The same things were measured in two ways. Each way mixes the same 10 hidden numbers, adds some noise and spreads widely along 6 directions of its own, which tell nothing about the thing.
Some things both ways: the first way, then the second way.
[  6  -2  23 -18 -25  30 -26 -10 -26 -12   7 -32  13  24 -11 -54  15 -18
 -12  -5   3]
[  2 -46  -8  -6   1 -12  -3  16   9  -2 -13   5  -3 -12  21  22 -17  -3
   3  -8]

[  9  -5  -5  12  74  16 -20  -4  -6 -14 -17   9   5   6  -9  14  11  29
 -10  21 -65]
[ 36  -5  24  41 -36  13  43  -7   1   1 -10  -6  -3 -30  -6  25 -14   6
 -26 -43]

[  3  28 -51  -4  30 -21  17  -4 -16 -15   7  13 -19  37   9 -14  -4 -31
   2  19 -35]
[ -5 -64  -7 -17  49 -11  23  21  -4  18 -48  -4 -14 -38  -3   5 -20 -14
  21  -4]

[-31  -6   9   5 -24   5 -18  -4  -4 -12  -5 -16  14   4  -4 -46   5 -20
 -22   9  20]
[ 11  11 -13 -11   3 -19  -9 -18   7 -32  27  -2 -11 -39 -18 -15  42   7
  15   2]

[ 22  -2 -21 -10 -14   5 -22 -27 -15   3 -13 -11   5  -5  17  15  11  10
  24 -27 -42]
[ 24  44 -31  27 -17   6   7  -6 -16   8  29 -13  -6   1   4  -3  46  -2
  -7  15]

[ 39 -12 -17  29  15 -18  17   4  -3 -16  -8 -34  11 -32   8 -13 -13  39
   3  27  -5]
[ -5 -27 -11 -11 -32  34  23  -8   2  12  -5  22  20  41  23   3  -8   2
   2  -4]

[-27  -7  39 -22  -5  -9 -45  20 -17   8 -11   2   1   2 -26  24  18  23
 -15 -23   6]
[-58 -25 -11 -45  36 -11  16  15  25  13 -50  18 -26 -13   0  37   9 -27
  28 -43]

[-23  -7   2 -50 -16  17 -13 -39  10  -7  23  56 -18   2 -10  41  -1 -33
   0 -35 -12]
[-30  -3 -29 -45  36 -31 -40  21   0  -2  11  -1 -19 -22  21  25 -21   5
  26   7]

[ -4 -12  15   3   0  14  14  17  15   7   8   4  -9 -13  -8   0 -44  23
  -9  15  11]
[ -1  55 -21  13  31 -27   0 -50  -2   9  30  10   0   1  -1   3  18  14
 -10  -7]

[  3  22  -6 -31 -57  -3 -46   1 -52  35  -3 -33 -14  44  -1 -25  15 -10
  31 -53 -11]
[ 10 -31  15 -16 -61  70  20  39 -18 -18   6 -19  29  49  22 -28   2 -15
   0  67]

[-10  -2   6   5  21 -33 -22  22 -35   2  19  -4 -40  40  -9  -8  19  -4
  -9  22 -31]
[ 36 -27   9  15 -61  28  32  33 -15 -44  40  -2   8 -37 -28  -2   5  -1
   2  36]

[ 16  -7 -10  -6 -23  35  -9 -46  -3  -6 -11 -17  36 -16   1 -22  31 -16
  10 -30 -20]
[ 26  -4   8  18  20  13  -6 -45   8  19 -16 -11 -14  24  34 -39   3  -1
 -26 -34]

[ 15   8   6  29 -27  14 -29 -13 -20  -7   2 -48  18  -3  50 -11  -6  11
  18 -13 -15]
[-14 -29 -24 -72  30  23 -24 -31 -13  26 -71  28  17 -15  52 -38  -2 -22
  13 -27]

[ 32  57  39  23 -40  67  -5 -22 -20  28  18 -13  15   7  82  -5 -17 -39
  37 -26  -5]
[ 42 -23  16  38   4  27  24 -22  -7   1 -33   8   6 -33   3 -18  -5 -15
 -33 -39]

[ 16 -10  11 -13 -21  33 -18 -37  22 -14   4  -7  24  -9   7  22   6   0
  31 -37   1]
[ 25 -24   6  63   1  11  28  12   1  19   6  19  -5  11  -2 -16  16 -23
 -10 -21]

[-25   7  30 -14 -48   9 -11  10 -31  31  -4  24 -22  14 -12  -5   7 -28
   5 -21  34]
[-32  30   8 -58  33  -2 -43  12   2 -16  14 -13 -10   5  19 -11   2   3
  29   2]

[-11   7 -22 -13  39 -17 -19  -1   5  -8 -18  37 -14   9 -12  21   9 -16
 -17  19  -8]
[ 49  18 -12 -22  16  35 -22 -10 -44 -22  23 -21  17 -16  40   0 -17  18
 -13  16]

[-39 -26 -12 -55  -6  43 -30 -45  41 -16  -2  30  16   8 -42   3   8 -25
  -6 -36 -13]
[-11   0 -22 -22 -15 -34 -15  52 -20  -9  31 -27 -25 -18  -1  14  21 -11
  37  32]

[-24 -28   7  -9   9 -11 -20  21 -15   4  -4   9 -28  25 -45 -22   3  12
  -8  18  -2]
[ 12 -46  44  14 -25   4  18  22  37 -21  13  -2  -3 -10   4  13 -28   5
 -15  13]

[  9  -3 -37   6  -3  14  26 -26  26  -5   0  15  -7 -15  14 -17 -38 -11
   0  25  -7]
[-16 -17  -7 -30   0  -1   9  -7   9  13 -11  15  -3  -3  19  11  -7  -3
  10  -8]

[ 24 -15 -33  12  21 -14  64 -15  13  -7  20   7 -14 -14  -7  -6  13 -19
  -2  25 -34]
[ -8   4  12  21  -2  -8  27 -38  21   2  39  12 -30  33 -18 -22   0   1
 -14 -26]

[-17  14 -19 -30   2  30   6 -13  35   1 -13  36   8   1  -5   6 -49 -11
   0 -11  12]
[-35  47 -38 -23  68 -40  -3 -19 -15  24   6   0 -19  -7   1  24  22  -3
  23  -7]

[  6  -4  15   1 -54   1  17  -9   3   1  17   2  -8  -1  23 -16 -19  -9
  22   8  14]
[  2 -47 -13 -17  50   7 -29   3  15  21 -52  -4  -4 -22  40 -37 -16 -24
 -20  33]

[ -2  -9  16  11   8   7   7  10   9  24  -6  23 -15 -27  -9  13 -10   4
 -15  19   8]
[ -8  59  -8   5 -19 -14  23  -6  -5 -12  58   0 -23  -6 -25  32  38  10
  12 -24]

[ 20  -1 -16  12 -16 -13   4 -18 -14  -3  12 -19  -2 -21   8  -7   9   1
   7  -8 -13]
[ 50 -24  15  -6 -54  83  -5 -16 -30 -19  10  -9  50  56  44 -66 -19  15
 -19  36]

[  8  30  25   6 -26  -8 -24  15 -44  20  13 -37  -2   6  15  -7  12  -6
  -4 -26   8]
[-59 -27 -40 -83  26 -20  -1 -10  12  -9  -9  23 -23  -3   2  33  -6  -7
  33 -12]

Other things, the second way, with their names:
<529>: [ 17 -59  -4 -10  49 -10 -15  17 -41  26 -40 -16   0   1  39 -31 -17 -30
  21  -2]
<244>: [  6 -40  26 -43  38 -22 -34 -36  12  -1 -32 -19  -8  -9  44 -41 -24  -5
  -6  -4]
<654>: [-43   7 -29 -38  26 -48 -16 -28  48  10 -12  14 -36 -30   8  17  24  -9
   3 -10]
<301>: [ 24   1  47  42 -14  44   3  22  -5  -9  17 -17  18  42   9 -47  -2  -2
  -9  15]
<170>: [ 10 -30 -15  -6  52 -17 -16  20 -10   6 -32 -38 -30 -36  14 -19  -2 -25
  -1  35]
<241>: [-36 -54  25 -49  16 -14 -10  48  10 -11 -40  -7 -29 -41   6  18 -44 -27
  21 -30]
<206>: [ 62 -14  13  16 -62  48   5  -2   0 -37  -3 -40  14 -21  28   5 -17   7
 -63  52]
<511>: [ -3  29  -1 -15  33  27 -20  14 -38  35 -21 -14   7  13  22 -79  36 -23
  33  14]
<601>: [ 43   5   6  10 -44  48  -9  -7 -31 -13   6 -15  50  23  29 -53  19   7
  -7  40]
<333>: [ 43 -38   4 -45 -19   0 -35  31 -52 -17 -16 -60  27 -22  43 -31  -9   3
  27  54]
<346>: [-15 -42   4   3 -30  13   8  57  10 -14  12   0  -9  15  -7   1  -4 -10
  26   8]
<445>: [-17 -27 -22 -30  74 -36 -16   5  14  14 -55  -4 -25 -44  19  28  12  -8
  28 -44]
<251>: [ 50 -47  27  30  24 -14  -3 -85  43 -47   4  34  37 -30   9   5 -48  50
 -53 -31]
<620>: [ -2 -48  -5 -21  52  -8  -7  15  -3  20 -54 -10  -7 -19  23 -16  -1 -20
  21  -6]
<150>: [-49  -9  -5  -8  19 -15  16  30   4  16  15  20 -27  18 -24  -2   5 -12
  46 -30]
<380>: [ 10 -81   0 -55   4  28 -25  15 -19 -21 -55 -13  18  -6  39 -38 -19 -17
  16  13]
<591>: [ 71 -16  27 106   9  10  44  -9  -6  -7  13 -19  -2   4 -15  -8  18  -2
 -36 -26]
<204>: [ 15 -55   8  30  19   2   8 -13   3  20 -47  15  11  -6  25 -18 -32 -23
 -30 -11]
<246>: [  3  -5  18  -4   0  17   5 -37   7 -11   4   8  -9  34  13 -25   6  -8
 -11 -41]
<256>: [-21 -18   3   4  38 -61  18 -17  43   9 -44   5 -32 -64 -18  31  26 -14
   7 -50]
<527>: [ 47 -39 -24   8   3  30 -24  29 -40  11 -45 -30  36   2  56 -15   4 -12
  -1  41]
<440>: [-15  12  17   7 -67  29  22  20  33 -27  36  20   3  29 -10  17  26   0
   3  -6]
<443>: [ -1  34 -21 -26  37 -18 -30 -14 -20  -1   1 -16  -8 -28   0 -50  51  -2
  32   8]
<16>: [ 10  16   1 -27  33  51 -13 -14 -26   8   0 -15 -10  24  32 -50   0 -17
 -10   6]
<347>: [ 41  -8  34  40  -7  16 -16 -51  20 -14  13   1  27  33  42 -30 -35  16
 -62   3]
<582>: [ 26 -28  16  90 -17   6  49 -24  37  -7  28  38  16   0 -29   3 -23  10
 -55  16]
<514>: [-37 -14  -1 -38   8  -1   4  26  19   4 -19  -2 -29  16  25  41   7 -27
  10 -24]
<213>: [ -7 -66   1  12  42 -39   1  15  22  27 -61   0 -25 -46  16  17 -33 -23
  -6 -26]
<126>: [ 30  -7 -13  56  53 -17  13   3 -24  27  23 -14 -17  10  -5 -25  13  -4
  12  -4]
<432>: [ 28  -7   3  54 -32  14  13  -4  17 -15  22  10  10  13  -2   2  17   4
 -19  -7]
<607>: [-29 -28  -5 -56  14   1 -15  29 -14   4 -31   6  -4 -32   7 -24  -6 -21
  39   6]
<337>: [-40  24 -15   7  52 -12  29 -11  -3  47 -23  39  -1   3  -9   8  22 -15
  26 -45]
<585>: [-24  -1  11   9  32  -3  38 -28  19   3   7  34  -7  20 -19   5  15  -4
  12 -55]
<644>: [  6 -15  30  11 -23 -20  30 -22  45 -50  54 -17 -46  12 -22  32   4  11
 -19 -24]
<518>: [-22  25 -23  14   8 -22  58 -11 -14  26  -5  -7 -19  21 -33   4  76 -21
  39 -23]
<90>: [ 13 -41   2 -16  13  29 -10  31 -34   5 -34 -35  10  19  26 -43  -7 -13
  19  32]
<627>: [-20 -68   8 -37  -4 -57  -9  18  50 -46   5  11 -18 -61 -22  26  -8  16
  34  -1]
<255>: [ 73 -17  19  33   6  29  -5 -49   7 -39  14 -21  14 -10  26 -15 -26  22
 -66  14]
<74>: [ 40 -21   7  19  39  14   7 -30 -12  11 -14  -6   2  -1  22 -24 -10  -1
 -18 -16]
<195>: [ 10 -55  13 -12  41   2  -8   5 -10  24 -98 -20   8 -30  36 -22  -8 -30
   1 -21]
<562>: [ -8  26 -38 -13  57 -23 -36  -1 -13   7  33   0 -30  -9  11 -11  12  -8
  13   8]
<55>: [-22 -48  20 -52 -32  10  19  33   8 -55  -2  -7   0 -11  -8  46 -23   0
  20   2]
<243>: [  2 -31 -24 -16  32 -39 -13  38 -22   5  17  -9 -26 -51   3  21 -35  -1
  26  12]
<354>: [ 14  49  23  -4  12  17  18   7 -57  25 -12 -57 -19  16  14 -28  30 -24
  17 -25]
<510>: [-15   9  25  -2 -11  -4  32 -27  19   0  15   3 -20  17 -10   1   4   2
  -1 -40]
<339>: [-52 -25 -36 -85 -29  -1 -31  -1   6  -2  14  34   2  13  25 -14 -27   1
  26  33]
<127>: [ 55  12  22  21 -52  49  23   5 -20 -38  31 -13  17 -26 -24 -47  39   7
   3  11]
<501>: [-43 -18  -4 -68  -2 -50  11  38 -11 -31 -16 -24 -23 -55 -23  57  11  -6
  63 -23]
<546>: [  9 -12  -4  19 -13 -16  20 -31  22 -27  63  47   8  16  -9  23  10  13
  -1 -17]
<48>: [-47  -9 -21 -45  21 -39  11 -10  25  -9  15   7 -41  -2  -7  51  -7   2
  17 -23]
<548>: [ 15 -52  21 -26 -14  29  -9  18 -11 -26 -15 -10  -1 -24   4 -43 -31  -5
   9   0]
<27>: [ 19  10  15  36 -19 -18  35 -33  27 -50  53   8 -36 -27 -37  49  -3  10
 -38 -47]
<551>: [-34   0   4  -5  11  -1  25  -7  32  -6  50  42 -10   9 -24   8 -14  11
  11  -1]
<631>: [  4 -48  26  25 -16  40  42   2  29  -4 -22  21   9  22  -1   1  -8  -6
 -12 -28]
<389>: [ 39 -51  30  -5  -8  10 -11 -54  41 -33   3  -5   1 -10  30 -24 -43  17
 -61  24]
<291>: [ 17  -9  26  16  11  26 -24   4 -17 -12   0 -24  11  33  18 -68  -2 -12
  -5  21]
<49>: [ 29  15 -31   0  59 -27 -21 -11 -46   4  -1 -39  -8 -22  11 -22  29  -3
  20  12]

Some of these things the first way, each followed by its name:
[ 15  33 -27  -7   8  -8  10  -8 -22  -6   0  -6  -3  36  22 -31  16 -43
  -4  12 -30] | <255>
[-24 -27 -12   4  66   4  23  19  50  31 -26  44 -17 -23 -50  33   5  10
 -28  28 -23] | <354>
[-22  -8  49  12 -33   9  -5  17 -21  13  30   1 -26  12  -4 -31 -14 -13
  -8  14  25] | <607>
[-21 -40  79  31   2 -14  -7  56 -21  47  11  -6 -34 -45 -58   4  10  52
 -31  22  28] | <510>
[ 22 -14  21  21  33   0  14   8  -4  -6  23  -8 -13  -1  14  39   2  26
  14   7 -41] | <213>
[ 11 -25  -4   6  23 -29  28  17  -1 -17  12  -6 -16   1 -46 -22  16   4
 -17  35  10] | <126>
[-28 -27  76  -5 -56   2 -59  26 -36  32  13 -31 -12 -22 -31  -8  -4  49
  -9 -32  30] | <601>
[  1 -25  23  -2  23  -9 -24  25 -13   3  16 -37 -13  19 -35  12  29  21
 -10 -11 -14] | <529>
[ -6 -15   9   1  60   6 -23   6  -6 -26  15  18 -19  29 -32  27  10  12
   2   8 -29] | <243>
[ 18 -13 -43 -15  34 -27 -17 -15   9 -34 -16 -19  16   3   3  36  11  33
   8 -10 -51] | <527>
[  5 -22 -21  35  67 -60  40  23  34 -15  -5  16 -11 -48 -17  87  11  48
   5  18 -17] | <90>
[-11  -1   6  -9  -4  13  -3  -4   9  -3   3   8   4   0 -16 -28  -4 -16
 -19  11  16] | <74>
[-28 -21  77 -12 -37  -3 -27  22  -6  14   6   7  -1 -36 -42  -2   5  29
 -25  -3  57] | <631>
[ 14  25  16   3  36  21  31  -8  21   6  16  23   3  -1  22  28  19 -40
 -13  14 -25] | <27>
[ 11  -7  22  -5  -2  36  38 -12  41 -20  31  -5  12   0  11 -17 -35  -6
  -4  19  -3] | <204>
[-51 -41  53 -12 -11   3 -15  17  37  -6   2  22   6 -35 -57  -2 -12  26
 -37  15  59] | <620>
[ -7  17  24  28 -56  20 -22  -7 -30  27   1 -23   6 -14  39  12  -3  -3
  37 -45  15] | <443>
[-15 -29  15  19   2  -9 -20  27 -33  21   9 -42 -19  13 -25  -8  23  19
  -5 -11 -26] | <244>
[ 11  24 -25  23 -10  25  22  -5  32  21 -28 -27  39 -45  18 -16 -40  14
   9 -10  23] | <518>
[  3   6  43  16 -89  64   8 -24  12  19   1 -17  30 -33  36 -56 -45 -12
  14  -4  51] | <654>
[ 25  28   5  24 -26  -5  52   1 -12  56  12   3 -20 -33  21   5  27 -48
  -5   1  11] | <644>
[-35 -41  57   5 -44   4 -36  25 -11  18   0  -4 -11 -12 -43  -4  -2  40
   8 -15  39] | <511>
[ 14  17 -15  21   7 -10 -13   0 -29 -13 -27 -20  17  -1  22  -1  18  -3
   2  -1  -4] | <445>
[ 12   6  -1  20  21 -38  11  35 -21  10  -1 -18 -21  -1   0  27   2  19
   0   4  -2] | <585>
[-22 -30  79   5 -18  13 -12  20   3   4  17   9  -1 -36 -54  15   2  31
  -9  -9  64] | <150>
[ 13   9 -10  15  25  -1  19   4  12   5  -6   2   4 -21   0  14  -2   2
  -5  10   0] | <48>
[-16   1 -22  24   9 -10   6  -5  -2 -21 -15   5   4   9   5 -49   7 -27
 -14  42  -3] | <127>
[-13 -45  48   6 -28  12 -28  -4  -6 -23  28 -32   7 -21 -30 -28  -8  43
  -4  -3  19] | <339>
